The first 9 rows are patterns. Each new row is the sum of 3 different patterns, raised or lowered, with some noise. Before adding, each is slid sideways (what falls off one end comes back at the other) and multiplied by a number that may be negative. Names go in the order of the patterns.
Some rows, each with the names of its patterns after it:
[-11 -12   1   2   7 -14  17 -19  -9   1  -4   4  16 -22  11  -3   2  22
  -3 -22 -22 -15   8  -3   2 -12   3  -9   8  22  14 -15 -14   8  26 -34
  -9 -14   9  11 -34  22   7 -14  -1  16] | (5)
[ 19 -14  -3 -30  -5 -10   0  -8 -19  18  -3 -51  12  12  10  13   6   3
  10  12   5   1   4  25  -8 -35  16 -13   6  11  26   8  -7   1  21 -10
 -10   9  15  15  -1  10  -8  15  -4   4] | (7)
[ -8  -7  -2  23  25   0  -9   0  -1   0  16 -28 -10  -8  -1  -6 -19  36
   8   6 -29   5  11  19   6  15 -13 -16  -1   1  -3   0  11 -14  -9   4
   8  13 -11  -3 -12 -15  14  24  15   8] | (6)
[-22  15  11   5  -6  10   0   6  -7   0  -3  -8  -1  12 -18   0   6  -1
  14 -11   5 -22  -9  12  16  31  12   9 -12  -7 -15  15   6  10   3 -12
  -7 -12 -12  14   0 -14  19  13   9   8] | (3)
[ -3 -21 -24  19   4 -16  -3  33  -9  -5  21  -7  -3  -2  -3  -3  22  18
 -16   1  -6 -17  -5   3  -9  -4  24 -18 -10  14  21  -1 -15  -1  16  22
  14  -2 -10 -20  10   8   5  10   1   8] | (8)
[ 11  11  35   5   1  -9  -4  -5   7 -17  22   1 -16  -3 -18 -17   5  10
  -8  -2   9   8  -7  -7   5  -3  -3 -20  -8 -20   8  17 -13 -24   4 -22
  18   5   4  16 -23   9 -12   6  -1  14] | (2)
[ 11  -1 -10  14  15 -20  -1  -4   1  18  -5  10   1  -1  -2  22 -13  -5
   1  -4  13  29  21 -24   3  -2 -13 -11 -28  -2  -4  -5   1   4   5 -12
  -1   8 -16  10 -25   5  -5  29   2  -6] | (1)
[ -7 -22 -27 -20 -13 -14  19   5  27 -16  17  17  13 -15 -19 -12   1 -14
   2   1  12  17  12   9 -13  13   0 -16   0 -23 -18  23  -5 -27  -3  19
   0 -10 -21  19   1  -9  10   7  -1 -11] | (0)
[ -2   6  24   9 -22  -4 -24   9   4   7  -4  -1  16   5 -22  -7 -41 -16
  -6  -9  24   4 -13 -18  47  -2  -4  -7  -1  12 -15   9 -19  -9 -17 -12
   6  10  -1  -4  10  -5 -11  -1  21   2] | (4)

New rows, each followed by the names of its patterns:
[ -9   0 -27 -39 -58 -12  -1 -59 -44 -10  -5 -27 -40  -7 -16 -21  -3 -18
 -31 -46  -1  -1 -25 -23 -19 -28 -34  23 -28 -33 -21 -74 -10  -3  14 -18
  -5 -57 -59 -55 -44 -14 -16 -25  -6 -38] | (5) (3) (1)
[ 40  -8 -14  24  20  11  -1 -13  -9  50   7  16  36  21  76  25 -39  33
  25  16   1  43  29  19   7  24  29 -11  18   7  35  22  35  31  50  11
  17  25  -6 -14  -2 -21 -10  -7  16  13] | (7) (1) (0)
[-38 -29  -6 -37 -23  -5 -17   5 -23  -7 -33  -4 -23 -25  -7   1 -33   3
 -40   6  23  10  25 -14 -19 -31 -22  -2 -33 -33   1 -25 -38  -4   8  10
 -12 -20  17 -20   0  24  -6  24 -63 -28] | (6) (2) (0)
[-26 -33 -24 -31 -22  -2 -39  38  11  -4   2  45 -26 -28 -30  -6  -1 -18
   1 -25 -18   0   9  30   3 -30   5  49 -36 -30 -16  31  23 -50  23  32
 -13 -28  11 -28  -2  15  22  13  -8  38] | (5) (0) (4)
[ -6 -13  12 -10  11  15  -6 -13 -18 -48 -11  -5 -31  23 -18 -15  -4  31
   9 -16 -10 -23  16 -21   9  -1  -9  -4  -2   9 -27   6  -7  -2 -17 -45
 -13   0 -16   2   3  10   6 -16   3 -35] | (3) (1) (4)
[-13 -30  14  18  -4 -23 -18 -42 -71 -15 -16  28 -33 -10 -39  28 -35 -11
  23 -28 -11 -12  -4 -52   2  -7 -28 -18 -24   7 -25  20   5 -36 -33 -14
 -32   9  -8  10 -30 -71 -14  -8  11   1] | (5) (6) (4)
[-48 -50  11 -23  -3 -69 -29 -12 -18 -53 -40 -25 -61 -38 -14 -10 -41 -30
 -46 -47 -11 -36  -4 -13 -29 -30   9 -30 -70 -16 -39 -29 -24 -10 -37 -28
 -34 -56 -65 -52 -50 -25 -46 -43 -16 -34] | (8) (1) (4)
[ 24  57  42 -35  49  41  36  50  34  55  54  40  48  34   2  34  12   0
  70   9  11  20  62  38  27  30  60  10  48  56  54  36  50  57  -7  41
  13  67  43  30  21  -9   2   7  35  19] | (7) (6) (3)
[-17   1  14  16 -14  19   2 -28  16  -2  24 -12  15 -13 -26  -4   3 -40
  17  12  -2 -16  -7  41  32 -10 -26  -5   7   4  27   1  -7   0   4  20
  17  31 -15 -19  -9 -24 -16   0 -16 -26] | (6) (1) (0)
[ 20  15   3  20  61  16   3  13 -24   6  22  -6  33   0  15   2  55  26
  37  13  28  16  14  21 -12  17   6  -1  44  29  21   8  14  16  24  14
  19  25  15  21  67  44   7  23  11  16] | (7) (1) (4)
[  1  51  10   3  41  37  32  28  28  32  38   1  19   4  35  71   4 -18
  41  -8  45  51  39  42  -3  31  37  42  30  29  48  45  50  29   1  26
  15  20  47   1  46  -4   5  20  -3   7] | (7) (2) (1)
[  3 -12 -13  25 -19 -34  27   6  34  -8  12 -12  -6  17 -16  10  44 -20
   6 -11  -5   8 -22 -41 -12 -18   9   5 -10  14  33 -17  23  15   3 -37
 -10  15  18 -35  -5  12  -2   2 -60  22] | (5) (7) (1)
[ 47   1  23  19   5  30  56 -12  15   6  23  48  51  34 -30  -8   9  -3
  17 -10  20 -10   0  34  39  12  -1  23  31   1  29  -8  29  26  33   8
  11  14  38  18  14   9  -4   6  30  21] | (5) (6) (1)
[-36 -19 -38  24   4  -3 -13 -29 -15  -9 -11 -30 -25 -30   8 -25  10  -4
  12 -20 -33  13  -1  19 -33 -30 -30 -22 -20  -8  10  19   5  28  -8  -4
  11 -29 -16 -25 -22 -14  -7 -15   7  -7] | (6) (0) (4)
[ 31  13  27   1  15 -13 -27  15   7  -9  -5 -11  21  34  14  21 -24 -13
  -6  -2  22 -28 -12  -2 -36 -29 -10  16  -1 -11 -32  48  15  -7   9  17
   9 -38 -29 -21   2  -2 -19 -34  19 -12] | (6) (1) (0)
[ -4 -24  13 -24 -62 -33 -10   5  -6 -52 -44 -45   2 -29 -28   2 -19  17
 -33 -29 -38 -23  -7 -32  16  12 -25 -10  -4  12 -42 -14   0 -36  -8 -25
 -43 -16 -40 -55 -15 -19 -24 -26 -39 -22] | (7) (8) (1)
[-40 -14 -19  -8 -20 -22  -3  -8  21  -2   4   8 -28 -21 -23  14 -52 -21
  -3 -32 -62  -3  28 -10 -33 -45  -8 -20   1  19 -17 -24 -35 -15 -26 -29
 -12 -17 -24 -24 -17  27 -15 -22 -10 -19] | (6) (8) (0)
[  9 -21  21  -8 -52  -2  21  14 -26 -19  -7 -21  31   0 -31  -6  -5  -8
 -18 -23  24  26  47 -32 -18  13   6  -3   4 -24 -78  -2   9  18 -16 -14
 -11 -33  15   1  25  15   9 -46 -22  27] | (6) (8) (4)
[ -5 -47 -61   3   9 -16 -11 -32  -8   4 -13 -14 -10 -18 -17 -53 -39 -18
   5 -33 -32 -43 -40  -8  -6   9 -14 -32 -31 -36 -10   5  29   0  -7  -9
 -16 -30  -3  -7 -21 -23 -51 -11 -24 -38] | (6) (3) (2)
[ -7 -13  -8 -25 -10 -27 -25 -20  12 -22 -39 -15  32   4   1 -34 -33  16
 -29 -15  -3 -24 -41 -22   0  -1 -14 -11  -5 -57  12  15  -4 -20 -14  12
 -34 -33  -2   6 -38 -23 -15  -3  -1   4] | (5) (6) (8)
[ -7  18  -6  14  21  17  50  17  -7  10  37  23  31 -27   8  10  -8  18
 -38  38  19  12 -10  35   7  34  17  35  12   2 -23  -3  -7  38  23   0
   0  20   8  41  33  11 -13 -15  35  71] | (5) (6) (1)
[ 75  12  29   6  35  10  23   7  25  28  17  -3  -6 -15  41  31  13  45
  18  37  18 -35   6  26   9   8  18  27   9  14  33  -2 -10  22  22 -12
  39  38  -2  21  -6 -13 -29  -4   8  16] | (3) (8) (0)
[ 10  23  14  16  44  48  10  39  52  20   3  39   6  57  12  -4  14  25
  40  31  14  12  28  53  46  53  21 -15   5  -3  43  -6  -7  46  58  32
  24  27  56 -19  22  22 -11   8  22  40] | (5) (8) (0)
[ 11 -13  24 -16 -32 -37 -11 -12 -17   6 -27  -6 -12  -5  19  10 -28 -25
  19  29 -44 -44 -11  16   6 -56   5 -11 -17  -8  20 -27 -30 -12  -6 -14
 -27  13 -12   7 -27 -11  -7   3 -43  17] | (5) (3) (8)
[ -9 -46 -13 -35 -47 -51 -43 -29 -13   0 -26 -16 -35  -2 -16 -33 -28 -53
 -37  -2 -53 -64 -30   8 -25 -68 -24 -18 -18 -29  -2 -15 -46 -27 -37 -34
 -54 -21 -39 -33  15 -18   1 -31 -25  -5] | (5) (2) (0)
[  7  16  10 -13 -13 -16 -11  -7 -20 -18 -16  -7 -26 -21  17 -18  -3  -3
 -11   0 -18   9  -2  -2 -17 -11   6  10 -37  -2 -10 -16 -18 -23  28  -1
 -12 -42 -12 -11   1   5 -22 -12 -24 -47] | (7) (6) (1)
[ 12 -43   9   7 -24 -29 -19 -12 -21  25  11  18 -38  27   4 -30 -28 -44
   7   7  25  -6 -15  -4  31  -5 -22 -16  37  12  14  16 -29  -2 -10 -11
  -3  -5 -37 -31 -16 -30  10 -23 -17  10] | (7) (0) (4)
[ -4  36  29  12  23  34  -7  28  18  46  10 -32  27  35  51  44  25  16
  -3  33  30  21   9   3  17  37  14   0   1  55  11  28  40  -7  39  -9
   2  20  15  -5  11  49  23 -27  16  31] | (5) (7) (8)
[ -6 -13 -19  27  24  44   6  11  13  44   0  19  -7  -8  26  -9  22  25
  -5   1  26  32  11   8  38  29  12  33 -15  -2  33   5  -7  37  12  19
  17  -7  68  10  -7 -17   7  25  -5  14] | (5) (1) (0)
[ 11   5  -1  -7   7  26   7  26   9  -8  -1 -27  24  -6  34  22 -17   8
  -3 -12   2  42  17  21  53  16  -1  16  13 -17  24  -8  22  -5   2  26
 -15 -32 -14   2   7  18  31  -7 -19  -1] | (6) (8) (2)
[-15 -29 -52 -27 -26 -31 -32  -9 -28 -11 -38 -32 -44 -35 -20  -2 -29 -20
 -32 -25 -26 -59 -11 -25 -36 -50 -27 -27 -49 -40 -67 -44 -26 -25 -29 -46
 -25 -23 -51 -23 -17  -8   0   3 -43 -40] | (8) (2) (1)
[-18 -13  36  -8 -22  -2 -13 -12   4 -12  -7  -7  -9   1 -42 -18  39 -19
 -18 -25  -3 -35 -10  -3   0 -35  -2  -7  10  -9 -18   5 -45 -10 -39  -6
 -17   8  18  26  31  16  16  -1 -12 -11] | (7) (2) (0)
[-18 -12 -30   1 -11 -38 -13 -34   6 -17  18   2 -32  -6 -17 -42 -24  -1
 -26  -6 -45 -19 -15   0  -9 -10  -8 -25  13 -32  -8 -12 -17  20  22  25
 -32 -21 -13 -33  -8 -28 -36 -15 -41 -34] | (3) (2) (1)
[ 38  10  28  37  23  20  24  13   7   9   3  50  19  19  -9  26   9  52
  20  34  -8  16  30  13  21  10   7 -26  34   8  13  16  -1  27   3   1
  34  32   5  27   3   0  12  27  -1  -5] | (6) (1) (0)
[ 13  -6   5  43   1 -23  11 -22  10 -25  -3  36  44  -2  -2  59   8  -7
  16  11 -16 -13   6 -10  34  -2  29   5  28  20  39  -2  -9  -4   8  32
  44  32  -1  44  24 -12 -10 -23  16  -1] | (1) (0) (4)
[29 18 27 27 38  5  4 16 48 25 11 15 44 30 14 24 24 -9 10 53 24 42 45 33
 32 21  9 28 40 36 15 17 36 12 10 34 31 21 36 23 25 26 24 51 48 27] | (5) (3) (0)
[-23  -3  -8  -7  10 -50 -17 -28   8  16 -22 -47 -31 -17  10 -22 -15 -44
  -2 -17 -10  10   4 -15 -26 -36   8 -70 -25 -16 -26  -4 -48 -13 -17  20
 -13 -21 -46 -24   4 -25   0 -39 -22 -21] | (5) (6) (4)
[ -6 -24 -12 -16 -51  12 -32 -26  13 -17 -41 -33  -6 -26  -5 -54   3 -36
 -13 -12 -10 -20 -56 -36 -44 -33 -39  -5 -38  -7 -29  -5 -13   8  21  18
 -56 -54 -27 -41 -37 -19 -21  -4 -33 -15] | (6) (3) (0)
[-21  -9 -38   1  -4 -15  10  -6   0  -9 -21 -45  15  -6 -43 -24   7 -21
 -26  20 -22  -7 -18 -20   5   6  -9 -29  -3 -14 -33 -14 -18  -6 -15 -39
 -23   6 -11   3   9 -18   1   3   8   8] | (5) (8) (1)
[ -2  23   4   0  -6 -36   4   6  16   6  22  10 -18 -25  28 -36 -14  14
  13  48   7   3 -12  46  -5  -1  18  -8   5 -17  -1   0  -8 -11 -38  17
  11 -39   9  23  -4  -7  19  22  13   7] | (7) (1) (4)
[ -4 -27   7   0 -15 -38  -6   5 -10 -17 -27 -14   2   0  33  -6 -11 -19
 -33 -23   0  18 -30  -8 -13 -19  15  -9 -16   2  -7  -9  -1   5 -10  -1
   2 -11  -2   9  -2  -9 -11  -8  -2 -16] | (8) (2) (4)
[-55 -57 -48 -14 -20  18  -2  23 -18  15  -1 -11 -48 -57 -20 -17  21   0
 -20  -2  49  -4  10 -13 -10   2 -38   4 -32 -35  10 -20 -27  -3  29 -19
 -13 -30   1   3  24  22 -20   1   1 -15] | (1) (0) (4)
[-42  25 -37 -13  17  23   0  10  -5  -5  -7  14  17   4 -27   5 -29  -6
  28  29  -9 -29 -21  26  -2  12  11  -7 -11 -21  -1  -8  19   9  -2 -18
 -18  12 -27 -28  -5 -12  -1  -5  22  -2] | (7) (6) (8)
[ -4 -56 -25 -23   6   7 -31   4 -17  -6 -17 -45 -45 -66 -32 -14 -14   7
 -27  -4 -32  43 -27 -30 -11 -42 -29 -10   9 -58 -37 -18 -48   6  -6   0
 -20 -13  -4 -38  -8  -1 -13  12  -8  42] | (5) (2) (4)
[ 10  -4   1   4   1  10  20  23  12  43  18  49  44  35  -8  23 -13   2
 -10   4  24   0  41  32  18  12  28  10   6   6  12 -10  29  22  10  13
  26  23  13   5  30  38  -6  25  34  17] | (5) (1) (0)
[ -7  -8  -4 -19   8  -6  19  -9 -14 -59   0  -8 -16  -8 -25 -19 -47 -28
   0  -2  -8   5  38  -2  23  -3  -9 -17  -6  22 -27 -45  37 -22  51   9
  21 -20 -34  -5   9  -1 -46 -12  -9  26] | (7) (1) (4)
[-35 -14 -39  -2 -12 -38 -43 -21 -34  23  -5   7  12 -26 -15 -16  25 -20
   0  35  13  18 -34 -22 -44  -7 -18  -6 -30   3   4 -33 -30 -10 -72 -15
 -12 -32  -6  -7 -15 -34  14  -2 -10 -25] | (7) (2) (4)
[-12   2 -48 -37 -30  -7 -35 -36 -26  -5 -49   6  -9 -38 -77  13  -8 -14
 -50 -32  26 -53 -28 -17 -26 -56 -25 -33 -25 -20 -42  11 -45  19 -16 -16
 -11 -14 -13 -11 -38  27 -25 -66 -36 -19] | (5) (7) (3)
[ -4 -51 -22 -20 -63  -4 -52 -27 -41 -32  -5 -48 -29 -44   4 -27 -57 -35
 -40 -34 -19  17  -8 -26 -29 -28 -59   2  -3 -43 -36 -43  -5  -5 -32  -9
 -64 -57 -44 -20 -15 -21 -33 -61  -7  -3] | (6) (1) (4)
[ 29  29  21  19  38  17  27 -13  26  20  38   2  11  21  12  -9   7   8
  18  28   3  31  35  25   4 -31  38  13  31  38  21  -2  32  -1   9  32
  20  14  -6   7  20  27   2  21   2  29] | (3) (8) (2)
[ 26   2  27  -5  11  18  15  15  41  32  39  22  18  67  25 -28   0 -29
  20  39  25 -13  19  42  30  13  10 -11  -2  14  42  17  16 -10   7  49
 -30  19  10  -2  44  24  38 -16  27  20] | (5) (0) (4)
[  1  17  26 -13 -33  20  25 -12  29  15  -4  21  28  22  20  27  24 -10
   3   6   4  -5  15 -26   6  32  29  22  21   3  24   0  -9  21  43  30
 -11   7   5   8  10  24   6 -22  14 -32] | (7) (6) (8)
[-54 -35  -9 -19 -37 -45 -22 -24 -27 -17 -32 -37 -18 -46 -45 -52 -27 -39
 -58   6  -6  37 -26   1 -11 -17 -18 -49 -28  20 -45 -24 -30 -33 -23  -3
 -18 -53 -14  -4 -47 -43 -27 -20 -14 -18] | (7) (8) (0)
[ 15 -24  31  41  29  46  30  28  31  34  56  32  70  37  14  13  48  47
  36  38  26  22  24  52  22  25  41  37  37  34  63  48  34  10  51  41
  36  39  50  32  42  34   5  39  31  23] | (6) (3) (1)
[-24 -27   0 -30 -31 -39 -35 -14  -2  -5   7 -34  -7 -20  -7  13 -12 -16
 -48 -22 -10   2   0 -48  24 -15  -8 -35 -43  29 -20 -31 -14 -12 -32   3
 -20 -21 -26 -26 -15 -30  -1  -7 -15 -31] | (5) (6) (2)
[  1  -1 -33   7 -16  17 -14  13 -35 -60 -34  -1  18 -30 -22 -10  -5  -7
 -49 -29 -22 -30 -24  -1 -10 -35 -13 -19 -19 -21 -37   9 -58 -12 -18   7
 -19 -45 -30  14 -37  12 -13 -62 -24  -1] | (5) (1) (4)
[-20   8   1 -23 -24 -12 -15  36   1   2   2 -24  -5  -7   1  -4 -11   4
  25  38   3  -5 -12 -14  -1  11   3  14 -20  -6  -3   3  -1  -9   1  -8
   8  -9  -5  49  -8   0 -29 -10 -13   4] | (7) (6) (2)
[-15 -16  19 -12 -18 -51 -20  -8 -21  -2   1 -53 -35 -30 -31 -11 -21 -13
 -47 -27  -3  -9   7 -17 -19 -41 -50 -22  -5   0   4 -33 -49 -23 -23   4
  -8 -24 -18 -24  -6  -9 -36 -43  -8  -7] | (6) (3) (2)
[ -5   2 -43   3 -39 -44 -54  -5 -23 -19 -19 -21 -63 -71 -33   4 -18 -43
  -3 -38  16 -16 -39   1 -25 -11 -91 -32 -41   1 -47 -54 -33 -45 -87   3
 -22 -20 -14 -22 -14 -39  -4 -39 -41 -21] | (7) (6) (3)
[  1   4   5 -19 -14 -32 -25  14  -7 -22  -5  26 -14   1  20 -15  -6 -21
  -1 -18  19  31 -23 -32 -28 -30 -11 -21 -20  -3  23 -15 -17  17  19 -14
 -29 -13  22   8   8  10  -1 -17 -11  -2] | (5) (8) (4)
[-42 -62 -75 -11 -38   1 -21  -1 -24 -36 -13  -4 -61 -55 -28 -31 -38 -26
 -33  -5 -27 -16 -25 -32 -16 -28 -48  -6 -62 -37  -8 -67 -41  -7  -1 -30
 -46 -36 -14 -27 -54 -21 -29 -43 -40 -27] | (5) (8) (0)
[ -5   9 -17  12   2   6  -6 -13 -15 -23 -10 -12   4  -7   3  25   4  -8
  15 -13 -20  -2 -38 -30  25  20 -13  17  24  -3   1 -41  14   1 -13 -38
  11   5 -14 -26 -12 -11 -20  -7 -17  44] | (5) (0) (4)
[ 12  -1 -19  23   2  -5   1  32  21  26  15  10  19 -21  11   8  24 -35
  17  25   8  -1   0  13   3  42  15  36  12  13   2  15  15 -22  -1  11
  14  -9  26 -18  -7 -28  -3  33   4  62] | (6) (3) (4)
